The groups are shells around one centre, one inside the other: the same stretched ball of 6 dimensions in 7 sizes.
In the rows, 128 means zero.
Known rows, each followed by its group:
[116  45  98 214 140 159 116 144  59 166 133] : K_977
[122  86 104 167 146 152 122 110 112 153 179] : K_56
[143 123  94 169 130 157 117 105  93 151 138] : K_348
[135 122 111 176  98 157 123 114  67 156  92] : K_768
[119  93  99 161 124 182 127 115  85 153 113] : K_977
[112 109 121 176 142 174 137 137  83 161 117] : K_796
[120 129 111 157 101 173 122 130  96 172  73] : K_348
[127  98  96 146 117 154 113  97 124 156 155] : K_667
[141 119  99 168 113 164 124  98  71 143 118] : K_667
[113  55  94 193 152 171 120 139  82 163 142] : K_667
[142 143 128 166  89 138 130  92  72 143 120] : K_977
[120  90 119 154 126 153 134  92  98 138 173] : K_667
[136 128 124 148  78 135 124  82  96 146 131] : K_768
[134 154 120 107  75 153 127  68 129 143 124] : K_768
[118  75  86 157 122 181 115 114  99 159 120] : K_56
[120 156 128  95  95 174 143  73 131 138 126] : K_451
[129  69  78 174 129 166 106 115  97 160 139] : K_977
[134  77  73 153 129 171 109  92 108 147 155] : K_451
[124 126 116 138 149 163 138  94 122 139 179] : K_796
[148 184 118 107  98 154 133  58 129 130 146] : K_56
[103  80  96 142 139 194 127 123 117 161 125] : K_451
[126 125 102 144 106 182 127 106  92 153  92] : K_56
[119  71  93 188  99 164 105 139  78 179  82] : K_796
[136 160 128 121  82 148 131  74 117 142 127] : K_768
[145 166 129 114  46 134 125  56 112 140 113] : K_796
[110  73 107 150 100 163 119 110 107 161 125] : K_348
[105  57 104 171 120 163 116 130 101 169 131] : K_348
[128  86 119 181 103 138 124 103  72 148 144] : K_667
[135  99 118 187 108 143 128 102  57 142 136] : K_348
[131 117 124 151 112 147 136  82  91 134 161] : K_768
[121  92  98 134 141 175 130  87 119 137 176] : K_348
[117  94 120 197 130 154 126 143  73 168 119] : K_796
[141 146 122 123  88 138 128  62 120 135 159] : K_667
[131  80  95 216 145 164 119 140  48 159 119] : K_56
[116  59 103 198 154 172 131 128  59 148 149] : K_451
[148 134 109 151  76 136 115  77  93 145 126] : K_348
[144 183 138 108  62 138 135  54 116 133 128] : K_796
[109  61  95 190 144 184 123 145  73 166 112] : K_56
[156 179 105 119  85 154 122  64 116 138 120] : K_796
[125 100  93 183 144 168 116 137  94 168 124] : K_977
[107 109 118 157 104 163 119 139 116 182  93] : K_451
[146 109  79 161 138 163 113  92 101 143 158] : K_56
[127  90  92 157 159 165 123 102 116 144 186] : K_977
[130 101 118 161 124 144 132  87  92 136 177] : K_667
[119  99 127 152 112 142 131  95 107 147 166] : K_977
[133  73  98 201 138 162 126 111  46 140 144] : K_451
[132 123  99 143 140 175 131  93 107 139 152] : K_768
[136 117 106 172 130 152 123 107  90 149 145] : K_768
[135 130 128 162 102 154 141  89  63 133 125] : K_451

New rows. What belongs after each?
[137  89 106 200  94 135 109 119  63 164 112] : K_796
[121 112 104 133 147 173 132  95 126 142 172] : K_667
[141 114 100 184 121 163 124 109  60 146 116] : K_348
[140 132 135 143  60 121 126  67  94 139 140] : K_451
[125  54  89 182 137 154 112 110  92 152 170] : K_348
[126 128 124 150  63 149 122 103  89 162  81] : K_977
[136 153 123 138 107 157 136  85 100 139 132] : K_768
[125 133 111 118  94 158 120  89 139 157 130] : K_667
[138 148 112 119  81 149 121  73 126 146 129] : K_768
[111  66 109 183 135 163 126 129  83 160 141] : K_768
[121 122  97 130 132 185 126 105 126 153 129] : K_667
[136 120 120 166  98 137 124  95  86 148 138] : K_768
[143 133 123 132  75 128 124  60 110 135 158] : K_977
[138 132 101 165 127 167 125 110  87 151 120] : K_768
[138  65 105 198 104 127 112  99  63 147 160] : K_451
[149 144 110 147 117 152 132  70  89 126 158] : K_348
[129 150 121 154  87 162 125 118  92 166  73] : K_977
[116  96 124 121  98 154 135  70 117 134 169] : K_796
[144 139 105 160  92 147 114 101  95 158 107] : K_977
[128  69  89 184 142 165 119 112  79 148 155] : K_768
[147 100  91 180 113 146 111  95  77 146 142] : K_348
[129 142 110 159  98 167 120 125  95 170  74] : K_977
[118  79 109 149 109 149 120  95 114 151 161] : K_768
[109 101 120 165 107 166 126 133  93 170  96] : K_667
[143 111 107 169  83 138 114  90  77 149 122] : K_667
[128 133 138 143  76 142 135  84  90 143 122] : K_977
[148 160 121 111  64 136 125  48 119 132 141] : K_977
[148 132  99 154 118 153 122  83  95 138 150] : K_768
[121  79 101 142  92 153 112  92 116 156 140] : K_977
[139  71  89 198 148 150 117 107  69 142 174] : K_56
[140 140 127 137  95 140 135  65  97 128 158] : K_667
[137  87  85 196 105 156 101 128  70 171  94] : K_451
[129 127 133 141  82 139 132  80  99 142 139] : K_667
[124  50  89 199 145 157 114 124  75 156 160] : K_348
[108  70 100 181 106 167 109 148  93 185  86] : K_796
[148 182 127  97  71 142 134  42 129 126 146] : K_56
[150 139  99 113  85 142 115  49 132 133 164] : K_796
[122 104 102 140 146 171 131  94 119 140 173] : K_768
[125  85  80 169 125 181 110 123  92 164 106] : K_56
[126 127 118 162  96 165 128 115  80 159  87] : K_768
[111 110 114 120 134 177 138  93 132 143 162] : K_977
[131 133 128 167  94 141 127 109  84 157 112] : K_977
[139 138 110 180 109 166 128 116  57 152  86] : K_796
[110  96 103 162 112 174 115 141 108 181  88] : K_977
[119 120 119 127  80 156 123  94 120 158 114] : K_768
[147 169 111 108  71 156 124  60 120 138 115] : K_977
[139 102 115 168  75 137 119  84  69 143 124] : K_977
[123  61  80 186 141 178 114 126  77 158 129] : K_56
[126 148 127 147  70 151 122 113 101 170  73] : K_796
[147 157 110 144 102 161 130  81  87 137 117] : K_348
[122  93 120 153  88 143 122  94  98 152 138] : K_768
[116 157 127 115  82 171 131 105 127 164  82] : K_796
